The rows are grouped in 4 ways, from coarse to fine. Each group lies inside one group of the grouping before and may be the whole of it. The rows also spread widely along 11 directions, which tell nothing about the answers.
Some rows, each with its group in each grouping after it:
[ 1.29 -0.58 -0.18 -0.32 -0.45  3.90 -1.28  0.29 -1.36 -1.11  0.56 -1.44
 -1.53 -0.30 -1.40 -0.98  0.10  1.21  3.31 -2.02 -0.94] | z_408 z_638 bire paf
[-0.97 -0.59 -1.08 -1.03  0.37  2.02  0.10 -1.59 -2.26 -2.12 -2.54 -1.03
 -1.55 -0.12  2.20 -1.16  0.86  2.08  0.53  3.07  0.34] | z_686 z_328 zilu kaz
[-1.99 -0.62  0.93  1.36 -0.64  1.17 -2.93  3.14  2.60  1.57 -0.14  1.18
 -1.69 -2.06  0.50 -0.96 -0.22 -1.89  1.02 -2.18 -0.08] | z_686 z_518 seba libu
[ 1.38  0.61 -0.33  0.41  0.19 -1.05  0.03  1.56  2.44  3.22  0.41  2.42
 -0.80  0.79  0.83  2.44  1.24 -1.29 -2.51 -2.78  0.90] | z_408 z_539 tebug vid
[ 3.90 -1.49 -0.08  0.26 -2.09  1.16  4.08  0.95  0.93  0.52 -3.13  0.54
 -1.41  0.90  1.50 -0.48  0.98  3.99 -0.21 -3.20  1.40] | z_408 z_638 bire voz
[ 1.62 -0.16 -0.96 -1.66  0.47 -1.73  1.57  0.83  0.67  2.06 -0.50  1.26
 -1.15  0.30  1.25  1.87  1.95  0.27 -3.16 -0.61  0.33] | z_408 z_539 lozof duki
[-1.14  0.73 -3.73  1.07 -1.17 -1.33 -1.53  2.99  1.38  2.77  1.14 -0.16
 -1.23 -2.41  4.41 -0.74 -0.24 -2.80 -1.94  0.18  2.43] | z_686 z_328 Vapel Pep
[-1.87  0.22  1.66  1.43  0.01  1.85 -0.22 -0.49  1.50 -0.77 -0.23 -0.28
 -0.38 -0.22 -1.02  0.30 -0.98 -1.85  0.16 -0.41 -0.59] | z_686 z_328 zilu pimod
[ 0.32 -0.36  0.74 -0.31 -1.22  0.65  4.51 -0.67 -0.67 -2.05 -1.42 -3.04
  0.02 -1.32 -0.41 -1.05 -0.93  1.31 -0.79 -0.43 -0.01] | z_408 z_515 tokid lor
[ 0.87 -1.20  0.11  2.75 -2.74  3.40  2.06 -2.89  4.02 -0.81 -5.01 -2.13
 -0.24 -2.99  2.28 -0.63 -1.27  2.80 -0.84 -2.06 -0.27] | z_686 z_328 nad diza
[ 1.36  2.51  1.73 -0.54  0.91 -3.22 -2.19 -0.16 -1.31  0.84  2.23  1.03
  0.44 -0.56 -2.19  0.33  1.46  0.05 -0.50  0.52 -0.61] | z_408 z_515 tokid Tes
[-1.35 -2.07  0.55 -2.06 -0.22  0.80  0.83  1.02 -1.26 -1.70 -0.35  0.23
 -1.62  2.15 -2.52 -0.73  0.25 -0.72  1.01  2.78 -2.05] | z_686 z_328 Vapel vupo
[ 1.47  0.12 -1.00  0.80  0.35  4.10 -3.40 -3.53  1.67  0.51 -1.57 -0.51
 -1.20 -1.14  0.47  2.57  1.38  1.50  0.47 -1.57 -1.77] | z_408 z_539 lozof Dapa
[ 0.83  1.30 -0.92 -1.10  1.00  2.52  1.22 -3.51 -2.15 -2.12  1.27 -3.67
  0.39 -1.06 -0.71  0.73 -0.39  0.15 -0.47  0.10 -0.43] | z_408 z_638 bire paf
[ 1.33  0.18  0.90  0.89 -0.27 -0.12  3.09 -0.10 -1.45 -0.81 -1.51 -0.76
 -3.27 -0.91  1.57  0.71  1.79  3.09  0.02  0.77  2.46] | z_686 z_328 zilu kaz
[ 0.08  1.21 -0.32  0.43 -0.87  0.48 -0.19 -1.03 -0.06 -0.16  1.19 -1.70
  1.03 -0.72 -1.40 -0.30 -0.99 -1.35 -0.09  0.32 -0.96] | z_408 z_638 bire paf
[-1.02 -0.47  0.22 -0.85  1.32  1.67 -2.73 -0.65 -0.44 -0.45 -0.93  0.69
 -2.28 -0.45  0.20  0.86  1.61  0.33  0.52  1.66 -1.17] | z_686 z_328 zilu kaz
[ 0.46  0.24 -0.12 -0.72  0.05  1.08  1.09 -1.07  1.29  0.04 -0.76  0.01
  1.76  0.50  0.04 -0.29 -0.86 -0.81 -1.91 -1.71 -0.70] | z_408 z_638 bire paf
[-0.21  1.45  0.16  1.96 -1.37  0.60  0.51 -0.71 -0.39 -0.50  0.42 -1.69
  0.23  0.01 -0.77 -0.17 -0.79 -0.54  0.84  0.30  0.49] | z_408 z_515 tokid Tes
[-0.99  1.05  1.84  1.06 -2.03 -3.69  0.93  1.65  1.14  0.98 -0.27  0.09
  1.11 -1.47 -1.47 -1.51 -0.76 -1.31 -1.19  1.16 -0.70] | z_408 z_515 tokid Tes
[-2.19  1.57 -1.42  1.87 -0.65 -1.95  1.38 -0.20  1.69  1.44  0.89 -0.94
 -0.16 -1.04  1.74  1.81 -0.66 -3.96 -3.53  2.30  1.55] | z_686 z_328 Vapel Pep
[ 0.82  0.18  0.19 -1.99  1.11  1.41  0.09 -0.94 -2.25 -1.72 -0.11 -1.55
 -0.67 -0.99 -0.28 -0.70  0.74  1.77  0.33 -0.68 -0.48] | z_408 z_515 tokid Tes
[ 0.12  1.03 -0.65 -2.43  0.25 -1.86 -2.09 -0.69 -0.25 -0.75  1.96 -1.60
  2.29 -3.68 -0.41 -3.29 -1.45 -1.05 -2.10  0.37 -1.95] | z_686 z_328 Vapel vupo
[-0.37  1.97 -0.06  1.58 -0.72 -0.82 -1.31 -0.39 -0.95 -0.22 -0.61 -0.24
  0.10 -1.70  2.36 -2.32 -0.03  0.97  0.42  1.33  1.87] | z_686 z_328 zilu pimod
[ 1.17 -0.26 -1.11  1.56 -1.73 -1.06  2.64  0.44  3.98  2.22 -0.07 -0.56
 -1.15 -1.47  1.15  2.52 -0.07 -1.35 -3.89 -1.50  0.88] | z_686 z_518 seba libu
[ 0.05  1.78 -2.14 -1.21  1.63  0.57 -1.52 -1.63 -1.79 -0.68  0.32 -0.40
  0.79 -0.63  3.63 -1.48  0.14  0.33 -1.57  0.50  1.80] | z_686 z_328 zilu kaz
[ 1.38  1.27  1.24  0.88 -1.33 -2.03  2.45 -2.19 -1.54 -1.42  0.22 -0.74
  0.39  1.15 -1.79 -0.34  0.20  1.34 -0.36  3.13  0.33] | z_686 z_328 Vapel Pep
[-2.43 -0.68  1.96 -2.43  0.75 -1.49  1.56 -0.95 -2.63 -2.30 -1.80 -0.07
 -0.79  0.53 -1.40 -0.91  1.25  0.72 -0.54  5.58 -1.38] | z_686 z_518 seba libu
[-1.66 -0.18  1.39 -1.09 -0.17  0.17 -2.00  0.06 -2.18 -1.94 -0.72 -1.72
 -1.31 -3.65 -0.62 -3.01  0.45  1.58  2.00  2.61 -1.35] | z_686 z_518 seba libu
[ 1.17 -1.24 -0.34  1.43 -0.93  0.50 -1.07  0.86  0.23  1.48 -0.80  1.76
 -5.50  1.96 -0.80  4.05  3.52  1.23  1.52  2.90 -0.07] | z_686 z_328 zilu kaz

New rows, each followed by its group in each grouping:
[-0.50 -1.18 -0.74  1.62 -2.70  1.19 -0.43  0.47  1.76  1.15 -2.14 -0.79
 -2.25 -1.19 -0.47  1.03  0.58  0.21  0.91  1.41 -1.64] | z_408 z_539 tebug vid
[-0.61  1.09 -0.92 -2.30  1.68 -2.42  0.13  0.83 -2.55  0.09  2.36 -0.25
 -1.59 -0.09  0.40  0.60  1.39 -1.38 -1.69  2.89  0.82] | z_686 z_328 nad diza
[ 1.67 -0.23  0.06 -1.58  0.18  2.32 -4.27 -0.16 -2.18 -0.74 -0.51  0.42
 -0.83 -0.76 -0.68 -2.46  1.34  3.23  3.39 -0.94 -1.76] | z_408 z_539 tebug vid
[-0.53  0.09  1.50  3.03 -2.21 -0.72 -1.40  1.54  1.98  1.50  1.06  1.14
 -2.19  1.23 -3.26  1.72  0.29 -2.09  1.74  1.60 -1.04] | z_686 z_328 nad diza
[ 1.27  1.90 -1.04  2.46 -0.68  2.87 -2.22 -2.98  0.40 -0.16 -0.08 -2.02
  0.04 -1.53  0.84  0.80 -0.12  0.98  0.96 -1.53  0.48] | z_408 z_515 tokid Tes
[ 2.95  0.57 -1.10  1.81 -2.38  2.14  3.51 -3.86  0.21 -2.20 -0.11 -3.80
  0.87 -0.47 -0.12 -0.45 -1.69  1.92 -0.55 -0.78  0.65] | z_686 z_328 Vapel Pep
[-0.87 -0.05  0.78 -1.62  2.95  2.22 -0.64 -0.87 -0.62 -0.81 -2.01  0.98
 -1.65 -0.78  2.84  0.14  1.62  1.31 -0.88 -1.27  1.15] | z_686 z_328 nad diza
[ 0.95  0.72  0.58  0.04 -1.12 -4.31  0.14  2.14  0.66  2.42  1.28  1.95
 -0.56  1.24 -2.06  1.46  1.34 -1.38 -1.65  1.58 -0.62] | z_408 z_515 tokid lor
[-0.24  1.05 -1.26  0.46 -0.19  1.58  1.16 -0.11 -1.60 -0.83 -0.90 -1.55
 -0.08 -0.38  2.93 -1.43 -0.29  0.84  0.19 -0.92  2.45] | z_408 z_515 tokid lor
[ 1.17 -0.15  0.92  1.43 -1.45  0.80  0.45 -0.03  0.86  0.65 -1.39 -0.40
 -2.08 -1.22 -0.71  1.07  1.13  1.66  0.85 -0.66 -0.43] | z_408 z_539 tebug vid
[-0.88  0.74 -0.40 -1.35  0.72 -1.81 -3.71  0.95 -2.08  0.20  2.15 -0.32
 -2.31 -2.12 -1.06 -0.05  1.59 -0.79  0.63  3.90 -1.37] | z_686 z_328 zilu kaz
[-0.59  0.59  1.98  0.84  1.79  3.32  3.00 -0.76 -2.90 -2.80  0.05 -2.30
 -3.73 -0.97  0.82  0.90  0.99  1.59  1.87 -1.11  3.13] | z_686 z_328 Vapel vupo
[ 0.00 -0.39  1.38 -0.24 -0.05  2.08 -1.95 -0.85  0.16 -1.48 -0.94  0.86
  0.55  0.57 -1.03 -2.27 -0.51  0.79  1.55 -0.82 -1.30] | z_686 z_328 Vapel vupo
[-0.97  1.03 -2.21  1.02 -0.24  1.33 -0.39 -1.49 -1.41 -0.84  0.01 -3.16
 -2.25 -2.82  2.53  0.52  0.41  0.14 -0.07  2.60  1.37] | z_686 z_328 zilu pimod
[-0.60 -2.29 -1.91 -3.36  1.01  1.30 -2.23  0.67 -0.40 -0.02 -1.86  0.12
 -3.00 -1.73  1.74 -0.19  1.99  1.07 -0.63  1.75 -1.85] | z_686 z_328 nad diza
[ 2.76  0.03 -1.30 -0.08 -1.07 -0.37  3.25 -1.71  0.82 -0.25 -0.34 -0.76
  0.28  0.75  0.85  0.49 -0.15  1.12 -2.72 -0.51  0.88] | z_686 z_328 Vapel vupo
[-0.21  1.69 -2.95 -0.54  0.24  0.64 -2.90  0.56 -1.40  1.05  0.39  0.20
  1.07 -0.49  3.52 -2.37 -0.04 -0.63  0.07 -0.20  1.61] | z_408 z_638 bire paf
[ 1.36 -0.11 -0.16  1.78 -1.23  1.12 -1.14  1.06  3.10  1.41  0.33  0.16
 -1.28 -1.76  0.43  0.42 -0.38 -0.42 -0.35 -3.14  0.06] | z_686 z_328 zilu kaz
[ 0.59 -0.91  0.03 -2.89  0.82  0.80 -1.84  0.79 -1.05 -1.06  0.85  0.85
  0.20  0.44 -0.97 -2.53 -0.04  0.18  0.40 -0.77 -1.62] | z_686 z_328 Vapel Pep
[ 1.24 -2.40  1.28 -0.83 -3.44 -1.94  0.08  3.93  2.33  0.62 -0.83  1.27
  0.17 -0.65 -2.48 -4.14 -1.22  0.52  0.68 -1.03 -2.80] | z_686 z_328 nad diza
[ 1.30 -0.54 -0.91  1.66 -1.13  1.08  2.30 -2.50  3.43  0.67 -2.35 -1.07
 -1.62 -1.25  1.43  3.31  0.50  0.65 -3.22 -0.07 -0.02] | z_686 z_328 zilu kaz
[-0.25  0.12 -2.87  1.02 -0.68  3.15  0.48 -3.20  1.80 -0.68 -0.78 -2.92
 -0.23 -1.31  2.00  1.45 -1.11 -1.00 -2.07  0.32 -0.11] | z_686 z_328 zilu pimod
[-1.11  0.18  2.78 -1.89  1.33 -1.35 -3.91  1.23  2.38  0.47 -0.04  1.88
  1.65 -3.70 -0.90 -2.96 -0.68 -1.21 -1.63 -2.29 -2.87] | z_686 z_328 zilu pimod
[ 0.34  1.09 -0.79 -2.06  1.56  1.44 -1.81 -2.06 -2.29 -1.47  1.62 -1.45
  0.51  0.21 -1.20  0.07  0.29 -0.22  0.02  0.43 -1.34] | z_408 z_515 tokid Tes
[ 2.30  1.90  1.89  0.97  1.13  0.32  3.08 -1.29 -2.23 -1.22  0.82 -0.37
 -1.41  0.66  0.76  0.78  1.35  2.60  0.02 -1.83  3.80] | z_686 z_518 seba libu
[-0.40  1.80  1.51  1.56 -0.79 -2.58 -0.01 -1.30  2.98  1.11 -0.78  0.38
  2.19 -2.63  0.80 -0.72 -0.84 -0.91 -3.34 -0.30  0.20] | z_686 z_518 seba libu
[-1.22  0.52 -2.15  1.57 -1.12 -0.29 -1.01 -0.11  1.63  2.57 -0.37  0.75
 -1.19  1.35  0.50  3.24  1.04 -2.90 -1.28  3.08 -0.22] | z_408 z_638 bire paf
[-1.16 -0.59 -0.38 -1.70  0.08 -1.30  1.99  2.20 -0.73 -0.17  0.28  0.28
 -0.87  0.88  0.58 -1.08 -0.09 -1.41 -1.38  1.21  0.63] | z_686 z_328 nad diza
[ 0.90 -2.07 -0.48  0.73 -0.72  3.60  0.61 -0.42  2.58  0.23 -2.25  0.48
 -2.56  1.19  0.47  1.96  0.67  0.76  0.04 -1.69 -0.53] | z_686 z_328 nad diza
[-1.45 -0.46  3.89  2.01  0.22  2.22  1.53  0.76  0.37 -1.31 -2.21  0.06
 -3.26 -1.29 -0.24  0.33  0.78  1.27  1.90 -1.13  1.03] | z_686 z_328 zilu pimod
